The rows are grouped in 4 different ways at once. Each group adds its own fixed numbers to the row, and there is some noise. The rows also spread widely along 12 directions, which tell nothing about the answers.
Known rows, each followed by its group in each grouping:
[  5.2  14.9   2.7   3.0  58.3 -14.7   8.6  17.5  -4.8 -10.9  37.5   2.0
   0.3  -2.2  15.5  16.2  11.2 -15.3 -28.5  12.3  -1.5  -2.2  35.1   8.6
  -7.7 -13.1 -16.0   7.9 -12.7  38.4 -12.5  18.5  -2.5 -21.1  -9.8  12.5
 -13.4] | zolip Lon Q_725 Keruf
[-27.6 -26.3   1.2  10.4   8.0 -28.6   0.9  -6.0  30.5  22.9  -5.4 -11.2
  32.2  36.7  27.7   7.3 -44.8 -13.5  34.8  24.2  28.3   8.8   3.2 -15.8
 -10.7  -4.4  31.4   1.4  -5.9 -38.7  -4.3  -7.9  -5.4  25.4  -5.4 -18.2
   2.7] | Resot didog Q_966 nad
[-15.1 -46.9   4.6 -11.2  31.4  -0.6  -1.3   5.2  -3.0 -23.8  33.5  30.4
  14.0  -4.1  31.0 -10.5   6.4   2.9 -23.9   2.6 -16.3  -9.2  19.1  20.9
  -7.2  -4.2 -15.0  19.6 -10.5  34.9   8.1  -9.0  -6.5  52.9   1.6   1.5
  12.1] | res Lon Q_176 nad
[-21.6  -4.9  26.3   9.5  26.3  -4.6  25.9 -12.4  22.6 -13.2  -2.5  20.2
   4.9 -20.6 -21.6 -10.5  11.9 -18.7  -0.2  29.1 -13.3   7.6   8.5   3.4
 -22.0 -42.4 -10.7   3.9   0.5  21.1  28.0  37.2  10.2  -9.8  -8.1  -7.2
 -22.7] | Resot megug Q_966 gubut
[  6.7  16.8 -18.2   6.7  27.6 -33.5 -26.9  25.5  20.0   5.0 -11.0 -29.0
  15.5  -5.5  24.4  -7.1   8.2 -30.7  -5.8  39.8  13.8 -14.0 -27.1  14.9
 -22.5 -13.9 -38.1  19.5   8.3  12.2 -54.3  -9.3 -36.3 -14.4   4.7  -4.3
 -10.8] | zolip didog Q_176 runeb
[-10.5  -4.6  -2.3  29.3  -5.3  36.9  -2.6 -23.0  -7.9   8.8   1.4   4.9
 -12.9  -0.7   4.9  -0.7   6.2   2.2 -25.2  -7.1  -5.5  26.5   9.0  -6.4
   5.5 -14.2   5.5 -29.9   7.2 -27.3  -5.6  20.4 -28.4 -15.5 -36.2  15.4
   3.0] | res megug Q_725 tupaf
[-21.6   0.7  16.9 -26.8   7.4 -17.7  20.9   9.8  14.7 -13.1  16.6  -5.1
  23.2  -1.3 -25.4  10.5 -10.5 -13.8  30.7   4.5  -3.9  -2.3  40.0 -18.1
  -4.2   4.7   7.4  20.8 -29.0  16.9  27.4  11.2  33.3  -9.0   8.8 -11.9
 -19.2] | res Lon Q_725 gubut
[  6.8   9.9 -15.3 -27.6  20.6 -40.8  18.9  -7.1 -21.7  32.7   1.8 -23.8
  45.0  32.0  28.1  19.1 -31.7 -17.2  -8.6 -14.5  12.3   2.2   0.7   4.5
 -24.7   6.7 -16.6  -3.4  29.5  -0.3 -30.9 -10.8 -13.2  24.8   0.7   8.9
  32.5] | zolip Lon Q_725 tupaf
[-13.3 -20.4   8.4  -3.4 -33.0   7.0  -8.2   3.1  20.8  33.1  -4.5   4.0
  16.7   8.3  21.5 -13.3 -20.3 -20.3  22.2 -14.1  29.7  -4.7  -2.8   6.9
  -0.9 -11.7 -18.3   0.4  10.1 -42.2 -20.4 -30.3 -51.5  22.2 -25.1   1.0
  14.1] | zolip Lon Q_176 Rufab
[  7.8 -21.5 -12.7 -17.4 -19.4 -36.9 -28.8   5.7  18.6 -24.6 -17.4 -29.5
  25.7  36.7  10.3   1.5 -23.9  46.5   9.3  15.0   3.7 -18.5 -37.4  17.4
  -5.1  44.4  -1.2  10.1  16.6  -6.4  -1.7 -20.2  28.5  57.3  28.1  -4.4
   5.3] | res Lon Q_966 Keruf
[ 14.5  17.4  -8.7 -23.0 -27.1 -45.2   7.7  11.2   9.7  17.6 -38.5 -34.7
   6.1 -10.4 -21.6  -0.2   4.7 -20.8  36.4  15.9 -10.9  -6.3 -38.1  -5.0
   2.6  -4.3  -6.2  12.6   6.6 -18.1 -20.4   3.8 -10.8 -13.1  20.6  -7.4
  -7.6] | Resot megug Q_176 Rufab
[ 10.4  -1.3   3.9 -42.4  -3.7   3.9  16.4  -4.9 -16.8  -6.2  17.8   8.1
  22.3 -13.0  16.4  -3.9  -9.3   7.7 -26.6 -32.3  -1.6 -20.0  -1.4  36.5
 -34.9 -11.6 -69.7   7.2  19.7  44.6  14.3 -30.2 -19.3  32.6  19.7   1.5
  31.2] | zolip Lon Q_176 runeb
[-34.6  13.4   8.2  25.2 -15.4  13.8  -1.7 -35.9  27.3   7.3 -28.2 -10.0
  21.2  -0.5  11.1  -9.5 -53.0   8.4  40.2  31.4  50.1   2.5   3.4  -5.3
 -61.6 -40.8 -30.7  -0.2   2.0   8.7  28.2 -24.5 -12.2  -4.2   2.8 -61.7
  12.2] | res didog Q_966 runeb
[ -1.0 -30.4  -1.9 -34.1  -7.7  -4.2 -17.3  25.3   9.4  -9.3  22.9  -2.2
  18.3  11.1  30.7   1.6  -6.3   5.4  -2.4 -10.3  -0.5 -14.1  -3.1  19.2
   2.8  27.6 -18.7  17.5 -14.5  -6.5 -10.4 -39.1 -20.7  41.2  11.0  12.9
   9.5] | res megug Q_176 runeb
[ 14.5  46.9 -14.8  35.6 -11.6  -0.7 -28.3  -5.6   8.0   0.5 -18.9 -40.8
 -14.6   7.2  -7.8  13.8  -1.5  14.6  -7.6  25.1  19.4   4.9 -25.8   1.6
  -6.9  -3.9  -8.2 -21.2  18.9  -9.0 -27.5  19.5  -3.3 -52.1 -11.7  -1.9
 -18.1] | zolip didog Q_725 gubut
[ -3.8 -15.6   7.7  11.3 -20.4  20.7  -6.5 -13.5 -12.3 -18.5 -23.4   8.1
  -6.0 -21.2 -34.9 -24.1  28.3  14.4 -26.7 -12.7 -38.1  -5.7  -4.4   5.5
   0.3   8.9  -7.9  -2.1  22.7  19.4  -8.3  19.6   8.8  10.5 -21.3   5.9
  22.3] | res Lon Q_725 nad
[ 12.2   6.8  -1.6 -12.3 -25.2 -23.2  -2.1 -11.5  29.4  21.1 -34.0 -21.7
  25.8   9.0  -4.3  -9.9 -13.9 -12.7  13.3   3.8  18.0  -6.9 -47.1  25.6
 -33.3 -16.7 -50.7  -8.9  55.2 -24.1 -11.3  -2.5 -36.3  12.1   3.8  10.0
   0.7] | Resot Lon Q_176 tupaf
[  0.5   7.0   0.6 -13.0  60.2 -33.7  27.9  15.8 -18.2  -5.2  38.3   3.9
   9.3  -4.9  10.6  21.0  11.8 -24.9 -14.5   4.7 -13.1  -5.0  31.9  -8.7
  -5.8 -19.3  -6.9  16.2 -21.1  53.9 -12.9   7.5   7.0 -17.0  10.8  -6.5
  -7.3] | res didog Q_176 tupaf
[-29.2 -22.0  -6.5 -13.9 -26.5  50.5 -11.8   4.0  -3.3  -4.5   3.0  13.3
  27.0 -22.4  35.8 -28.3 -10.0 -11.0  -7.7 -19.5  -0.6  -2.3  19.2  15.0
 -18.7  17.9 -32.6  16.1 -22.3  -1.6 -13.0 -45.5 -49.4  27.1   1.8  -7.9
  35.5] | zolip megug Q_725 tupaf
[ 19.1  16.4  -5.0 -45.8 -53.6   0.8  35.4  -3.4  -2.2   9.2 -11.8  -4.3
 -34.1 -28.1 -20.6   5.2   5.0  -5.3  27.3 -20.7 -20.5   6.4 -14.9  15.1
  14.7 -36.6 -30.6 -13.2 -18.3  -9.8  50.9  10.3 -22.2 -20.7  31.3  -1.3
 -19.8] | zolip megug Q_176 Rufab
[  9.5   9.7  34.9  13.2  20.4 -23.3   1.2  20.2   8.1  -5.0  33.0   0.2
   5.6  34.5  -0.2  26.6  -9.8  31.6  -2.6  -4.4  28.2 -35.4  23.7   4.8
  -3.3   6.0   1.6   6.0   9.0  23.1 -17.9 -17.0  23.9   2.8 -17.7 -10.4
   7.1] | zolip Lon Q_966 gubut
[  2.3  15.8 -16.6  -2.9  24.5  -8.0   6.0 -14.8 -26.0  -8.8  32.4 -21.7
  15.9  14.2   8.5  30.9  -7.9  12.9 -22.0   5.9   1.8  11.6  10.1 -17.6
   0.1   8.8  14.9  -9.2  -5.4  22.4 -11.5   6.7  31.6  -6.7  10.4  -0.7
   4.2] | res Lon Q_176 gubut
[ 11.2  -1.6 -10.9  25.6  55.7 -29.9 -12.4   9.9   1.0 -13.7  17.0 -11.5
  -3.6  16.2  24.1  11.0  23.5   1.0 -46.9  33.5  -4.5   8.3  -9.0  13.2
   5.4  -6.3  -1.7 -10.6  16.7   7.7 -40.2  27.4  -1.8  -1.5 -10.2  26.1
 -17.3] | res Lon Q_966 Rufab
[-14.1 -15.7   7.2 -42.6   3.5  -1.4   4.5  34.2  28.0  -8.4  25.3   1.7
  28.6  -8.1   4.2  -5.0  -1.1 -29.7  16.0 -10.2  -4.6  -3.9  33.8  12.3
  -1.3  12.1 -28.6  23.5 -30.3  -1.8  12.6 -11.7 -17.7   6.7   8.4  17.1
 -18.7] | res Lon Q_725 Keruf
[  8.6  -2.5  22.8  -9.8 -32.9  -5.7  -8.6  42.6  24.6  10.3   0.8  -3.5
  -9.4   6.5 -18.1  -3.0  10.2   1.1  28.8 -21.1   2.8 -24.3  10.4   6.2
  22.0  14.8 -11.0  14.1 -12.7 -24.3 -16.2 -19.8 -27.3 -12.8 -18.1   8.6
  -6.1] | res megug Q_725 Keruf
[ 25.5  -4.4 -24.6 -18.4 -10.4 -35.5 -16.2  -0.4   0.5 -24.9  -9.1 -32.0
 -14.1  18.6   8.0  21.8  -1.9  36.3  -9.0  23.3 -18.1   1.7 -51.0  15.9
   9.0  15.7   4.6  -7.0   7.0  -6.4   7.9  13.9  21.4  17.4  32.4  14.8
 -19.0] | Resot megug Q_176 runeb
[ -5.7  -8.4 -16.4  -5.9 -16.4  26.5 -19.9  18.0  -3.9  -3.4  27.7  -9.1
   2.0  10.1  41.1   8.4 -20.7  18.6   2.8 -12.8  13.6   2.1  23.7   8.9
   6.6  23.9  -3.6  -0.1 -41.2  -7.4  -4.1 -41.0 -27.9   0.4   9.7  -5.6
  14.3] | res didog Q_725 nad
[-17.4  -4.6  -0.3  -5.5  33.5 -46.4 -12.6  -4.2  45.0  -2.8  -7.9 -16.0
  38.6  15.6  13.2  -4.6 -17.0 -33.5  12.5  54.6  14.4   0.8 -18.5   6.9
 -34.0 -17.3 -19.6  16.4  15.8  -8.0  -6.6  16.6  -3.5  12.0  -1.3   1.5
 -35.5] | zolip megug Q_176 Keruf
[ -7.7  16.3  -1.5  10.1 -12.6  33.3   9.3 -25.4 -20.0   9.3  36.9 -12.4
   0.6  18.9  15.3  40.6 -43.7  35.8   8.3 -23.0  33.1  12.0  37.2 -30.7
   3.9   0.2  27.0 -19.4 -26.4  -6.0  18.0 -19.1  18.0 -17.3  -5.1 -21.6
  11.7] | Resot Lon Q_176 Keruf
[ -2.7 -18.4  -1.8   9.8  48.0 -18.0 -12.2   6.4  -5.0 -18.5  16.9   3.3
  20.0  -5.0   4.2  -8.0  32.8 -14.8 -47.1  20.3 -23.7  -1.5  -4.6   5.5
  -0.5   6.5  -3.1  12.0  18.5  28.6 -42.8  22.1   4.3  18.5 -13.8  22.1
   1.2] | res Lon Q_176 gubut
[-24.6 -20.4  18.0   5.7   6.8  -1.4 -23.2  32.7  24.7  -9.4   8.4  14.7
  32.6   4.4  34.3 -20.7 -19.5   2.3  16.5  13.8  28.1 -38.5  16.3  19.4
 -29.6  10.6 -24.2  40.3 -14.5  27.0 -24.2 -58.3 -23.8  34.7  -0.4 -40.0
  27.9] | zolip didog Q_966 gubut
[-12.8   6.8  22.5   6.6   9.7  13.9   3.0 -27.2  -6.4  -9.7  38.6   2.3
  30.2  30.1  -5.3  29.2 -29.1  30.2 -25.4 -20.9  21.0  -1.5  31.5  -3.6
 -19.8  14.8  -1.2 -19.7  20.9  13.7  11.6  -2.7  38.7   8.5 -25.0   5.2
  12.1] | res Lon Q_725 gubut

New rows. What belongs after each?
[  8.6   5.1   8.5 -24.1  -0.4 -38.3   8.2  -4.8  10.3  24.8 -12.0 -15.1
  34.7  25.9  -3.0   3.4 -18.8 -11.7   2.4  -6.5   4.1  -4.2 -16.4  18.1
 -26.2   2.1 -31.0  -4.2  42.4 -13.1  -7.5  -1.4 -12.6  19.9  -9.2  13.5
   9.5] | res megug Q_725 Keruf
[-16.9 -34.1  -6.3  -2.5 -44.8  24.0 -26.8 -11.4  12.8 -15.2  -3.0   4.9
   2.9   3.5  29.1 -11.3 -27.4  32.9  20.0   0.8  17.8  -3.7  -7.9  16.9
  -5.9   5.0 -18.5   3.4 -13.1 -13.4  25.3 -36.4 -18.0  44.1  10.5 -20.5
  10.0] | res Lon Q_176 Rufab
[-10.6   2.0  15.0 -13.7 -19.1 -28.0  -1.6  -4.1  28.2  -2.9 -26.4  -9.0
  28.5   5.8  -8.0 -10.7 -26.1  -1.3  32.9  21.4  15.9 -20.7 -10.8  17.1
 -39.2  -9.3 -36.9  21.2  20.8  14.0  14.9  -7.9   2.1  22.5   7.0 -26.1
   4.9] | zolip Lon Q_725 gubut
[ 13.6  24.8  12.8 -37.1 -61.1 -33.0  18.5  16.6  10.1  37.1 -22.8 -30.2
  18.5   6.9 -36.5   7.9 -24.6  -7.4  66.0 -30.0  16.3 -27.6 -13.9 -11.6
   1.9   7.6 -14.3  12.0   7.5 -18.4  -3.5 -34.6  -4.9 -12.6  15.2 -29.0
  13.0] | res didog Q_176 gubut
[-11.6  11.4  -7.4 -16.2   6.1 -15.6  13.4 -12.7   0.2   8.1  19.8 -25.6
  30.8  19.9   4.9  28.3 -33.9  -8.6  12.7   1.5  12.3  13.2   8.3 -23.5
  -6.2   5.4  12.5  -5.4  -7.0  -5.1   7.4  -0.3  24.4  -7.4  15.1  -8.8
  -9.2] | res didog Q_176 gubut
[ -5.7 -19.1   1.3 -12.8 -32.4 -11.6   7.0 -37.5  -2.8  -7.4 -32.6  -5.6
  24.0   9.4 -25.4  -8.9 -17.6  26.7  -6.6  -7.8 -20.0   3.7 -35.5   1.3
 -13.9  14.0  -0.4 -14.8  42.5   1.1  23.9   7.9  36.2  44.4  13.7  -9.1
  19.9] | res didog Q_966 gubut
[-39.7 -42.5  -6.1  24.7  17.4  29.2 -31.3  14.9  25.2  -3.1  14.6   6.1
  26.6   5.5  39.3 -19.2  -5.9 -21.3  -5.0  15.0  12.5  15.1  24.1  -9.6
   7.2  16.9  19.9   9.9 -26.3 -34.3 -32.7 -18.6 -31.1  18.6 -22.7   4.1
   0.2] | res didog Q_966 Keruf
[ 18.5 -14.0  21.5   8.2 -22.2  -3.0  12.2  12.9  -9.8   3.3  -0.5  21.4
 -47.9   7.2   4.8   7.1   8.2  40.3   7.2 -15.9  -6.6 -21.1  -0.2  12.3
  20.1 -24.2   8.5  -2.5  -6.8   7.2  10.2  -8.5 -10.7  14.5 -13.0 -13.9
  18.9] | zolip megug Q_966 runeb
[ 14.0 -19.6  22.3   0.4  29.2 -50.2   0.2  34.9  24.4   5.7   9.2  11.7
  -7.6   9.3   2.9  -2.2  26.1 -24.6   6.9  20.0  -1.3 -24.6  -4.1  17.4
  16.5 -22.7  -7.8  18.6   9.3   5.3 -26.3  15.3 -17.8  11.0 -20.8  16.4
 -22.1] | zolip Lon Q_176 gubut
[ 12.0 -13.1   9.2   1.1 -52.8  20.2 -14.3  27.2  14.4  11.9 -10.3   4.3
 -26.7 -14.6  -4.5 -15.7  14.8  10.8  19.9 -20.8   1.9 -21.1 -12.7  19.0
  22.5  -6.6 -19.4   5.5  -5.7 -24.7 -11.7 -26.9 -49.8   2.5  -7.4   2.0
  10.7] | Resot Lon Q_176 nad
[-23.6 -28.9 -14.0   9.7 -13.6  -3.4 -18.8 -11.9  11.6  -6.4 -35.3 -13.9
  18.4  -4.0 -13.9 -17.7   5.3 -15.7   2.2  19.2 -31.5  17.4 -20.8 -16.4
   7.4  22.9  31.4  -0.3   4.9 -30.8 -18.5  28.8   7.5  11.6  -9.3   7.1
  -3.1] | Resot didog Q_725 nad
[-15.2 -15.4 -17.5  11.2   2.8  11.8 -22.3  -1.8 -14.9 -41.1  -3.8  -1.2
  -0.4 -12.0   5.6  -6.0   1.7  29.1  -8.9  17.5 -26.9   1.7   9.0  -9.0
  -1.6  24.4  15.4  15.0 -33.1  36.0   2.8   1.8  25.5  12.5  14.9 -25.6
   6.9] | res didog Q_725 Keruf
[-14.9 -15.6  16.3  34.7  -8.2  -7.0 -20.1   4.4  22.7 -12.0 -28.2   5.1
  -1.6   1.1  -5.7 -20.0   1.8  17.5  22.1  30.6   8.6 -20.0 -14.6   4.3
 -10.0  -8.1  -0.6  16.0   7.7  11.7 -11.5  -6.8   1.2  12.9 -10.6 -36.7
   5.5] | res didog Q_966 gubut
[ 10.4  16.8 -16.5 -30.4  24.1 -45.3  30.3  -0.7 -30.9  24.7  10.1 -21.4
  28.1  20.9  29.6  23.0 -27.7 -12.7   4.2  -8.3   8.0   5.1  15.3   0.5
 -17.2  -4.0 -16.4   5.7   1.0  22.0 -14.2 -11.4  -6.7  13.4  18.1 -11.1
  27.7] | res Lon Q_725 Rufab
[ -6.3   8.4   3.8  24.7 -12.6   7.4 -32.2  16.6   5.7   5.6   9.8 -18.2
  14.2  23.0  24.4   6.0 -26.2  24.0  14.7   5.9  43.0 -16.6  15.5  -1.9
  -7.4  21.2  -5.2   9.0  -6.9  -8.6 -34.9 -40.4 -16.1  -1.1 -16.6 -21.1
  18.9] | res Lon Q_725 gubut
[-12.1  15.7  -6.2  -1.2 -11.9  41.3  10.5 -33.4 -41.9  10.3  13.4  -3.3
  30.8  -2.3  11.2   4.3 -23.3  10.2 -34.7 -31.9   5.0  13.1  21.2  -7.4
 -24.7  10.6 -10.5 -13.3  12.0  18.4  -9.9 -16.5   0.2   8.7 -12.0 -10.1
  51.7] | zolip Lon Q_725 gubut
[ -4.0 -26.5  30.1 -28.3 -15.0 -13.5  40.6 -20.1  -9.1   5.9  12.5  24.0
  -2.4  14.5 -22.8  17.6 -10.7   6.5   9.2 -32.4 -29.0   6.6  21.7  -8.2
  12.6  -8.7  13.7 -13.0   2.0  -5.5  47.6  21.4  28.1  23.3 -12.9   7.6
   0.7] | res megug Q_725 Rufab
[ 14.5  22.2  14.6  -6.7  -9.3 -11.0  30.6   1.9   9.3  48.2   1.5  -8.9
  -6.9   0.5 -31.2  12.7  10.9 -45.9   4.3 -27.1   3.3   5.1  -3.3 -13.6
  22.1 -32.5  -2.2 -27.8  23.6 -39.8 -14.8  28.6 -27.1 -44.6 -29.6  25.8
 -17.1] | zolip didog Q_176 gubut
[ 15.3 -15.6  14.9  -6.3 -58.1  -1.7 -14.7  24.1   8.2  18.4 -30.6   1.1
 -20.3   0.9 -13.0 -21.4  11.7  12.3  21.2 -23.6  -8.9 -25.9 -21.9  18.8
  15.3   9.5 -23.0   4.3  16.3 -27.1 -21.1 -24.6 -44.7  16.9 -22.9   3.9
  23.1] | res megug Q_725 runeb
[ 15.3   5.9  23.4 -21.8  -6.1  25.0  25.4  -2.2  -5.1  21.2  51.7   8.9
  -4.0   9.3  -5.1  25.9  -2.0   3.2 -26.4 -59.9  16.3  -1.6  27.9  10.9
   9.0 -17.1 -33.1 -30.5  14.5 -10.8  15.1  -9.3 -21.1 -14.4 -24.3  37.2
   1.5] | res Lon Q_176 runeb
[ -1.1  -3.6  25.2 -38.5 -21.0  24.0  31.4  25.0  16.4  22.5  39.1  12.3
  11.2  -3.9  -6.6   5.1  -4.0 -21.7   6.8 -53.2  15.1  -2.7  37.9  12.5
  12.6  -6.8 -33.1  -8.6 -10.2 -24.5  14.9 -24.4 -34.2  -5.0  -4.8  25.4
   0.9] | res Lon Q_966 gubut
[ 17.7 -24.8  19.4 -11.4 -19.0   3.0  14.8  16.0 -14.7   7.5   4.7  25.0
 -28.1 -15.6 -31.2  -9.8  52.0  -5.7 -23.9 -35.4 -47.5  -8.2 -10.0   5.3
  44.6  -1.7   3.2  -8.5  14.7  -9.0 -14.2  19.0 -16.0   6.6 -26.3  36.6
   8.3] | res megug Q_176 gubut
[ -2.4 -21.1  21.4  -4.3   3.8 -12.0  18.0   2.9   9.3   3.4 -10.4  23.0
  -5.3  -6.8 -16.6 -14.6  16.4  -8.5  -3.8  -3.0 -24.8  -7.0  -1.0   7.6
   5.0 -17.2   1.3   6.6  10.6   5.0   4.5  16.0  -1.8  18.7 -17.6   3.7
   3.3] | zolip megug Q_966 Keruf
[-16.1 -43.3  24.4  20.2  -9.0  14.8 -25.7  10.5  29.8 -11.1 -14.3  27.7
   0.2 -11.4 -12.4 -36.9  30.9 -16.2 -16.5   8.8 -16.5  -8.5  -5.7  20.3
   9.2  -1.9 -11.1   9.1  21.8 -14.8 -20.6  19.1 -25.3  25.6 -43.8  21.9
  -5.4] | zolip Lon Q_725 gubut
[-16.6   0.4  28.3  11.5   7.7  10.2  10.1   3.4  10.6  12.9  32.5  12.6
   6.7   8.5 -12.4  16.2  -4.3 -13.3  10.2 -10.2  20.6  -7.9  38.4 -23.5
  11.5 -12.7  18.7   1.3 -11.0  -7.4  -7.8  -0.9   4.0 -15.3 -35.1  -4.8
  -3.7] | zolip Lon Q_176 gubut
[ 41.2  24.5  29.3 -18.1 -49.3 -26.6  27.1  -5.0 -17.4  33.9  -5.2  -7.1
 -13.1  18.9 -42.3  21.6  -3.3  33.1  10.1 -61.3   7.0 -32.0 -15.0   6.7
  12.2  -6.5 -24.2 -18.7  52.0   0.3  -4.6 -16.0   6.0  -3.3 -16.8   2.4
  30.9] | res Lon Q_176 Rufab
[-10.1  -2.3 -10.1   9.4 -15.2  62.3   9.9  -1.4 -14.4 -16.5   8.5   9.6
 -25.8 -46.2 -19.4  -9.7  37.7  -3.2 -29.5 -14.3 -32.6  25.2  15.4  -9.2
  32.2  -3.8  13.5 -16.0 -29.0  -6.0   3.6  26.7  -9.3 -29.2  -4.1  17.8
  -5.3] | Resot Lon Q_966 gubut
[  9.2  32.4   5.1   3.9  19.5 -34.6  12.2  16.8  21.8   7.9 -10.0 -22.5
   1.7  -5.0  -5.7   2.3   7.0 -20.0  13.6  33.6  15.2 -10.0  -5.7   9.3
 -16.9 -33.0 -24.5   8.9   5.0  17.3 -13.9  15.9  -8.8 -28.0   5.0 -13.3
 -19.7] | zolip Lon Q_966 gubut
[-19.7  -3.3  -3.6  26.8  33.4  10.7  -3.8  -4.0  -1.0  -2.5  18.9  10.7
  -4.5  -9.1  33.1   2.2  -2.3  -8.7  -6.1  31.3   7.9   8.1  23.7 -12.1
  -7.9 -26.1   8.7   9.9 -31.2  20.6 -10.5   2.6 -17.3  -6.9 -16.0 -22.0
  -0.7] | zolip megug Q_176 Keruf
[-25.0 -44.4  -8.9   5.8   9.3  40.4 -14.3  -8.7  -5.0  -8.7  27.0  24.9
  17.9  -1.7  38.4 -13.9  -3.2 -12.8 -42.5  -9.0 -11.0  25.3  19.6  13.8
   0.6   5.4  -8.3 -14.2  -5.2 -14.3  -2.7  -0.7 -31.4  31.8 -19.2  27.2
   8.5] | res didog Q_725 gubut
[  5.0 -11.0 -13.6 -14.7  19.1 -23.5  14.1  -0.2 -18.8  -9.4  30.0  -5.9
 -10.3  18.1  13.6  32.7  -7.9  14.5   2.6   6.7  -9.1  13.9  14.9 -12.5
  25.1  -3.7  29.7  -6.3 -26.7   6.3  20.2  19.1  26.7   9.5  19.4   3.0
 -17.4] | res Lon Q_176 gubut
[ -0.1  13.3  40.1   9.1 -30.4  -0.5  12.2 -12.4  17.2  28.8  19.1   2.7
   6.0  31.7 -10.9  25.3 -37.5  15.2  26.5 -31.6  44.9 -20.9  14.5  -7.9
  -4.7 -16.2  -3.6 -18.1  21.0 -20.2   6.2 -24.7  -1.3 -15.1 -33.0 -17.0
   3.3] | zolip didog Q_176 Rufab
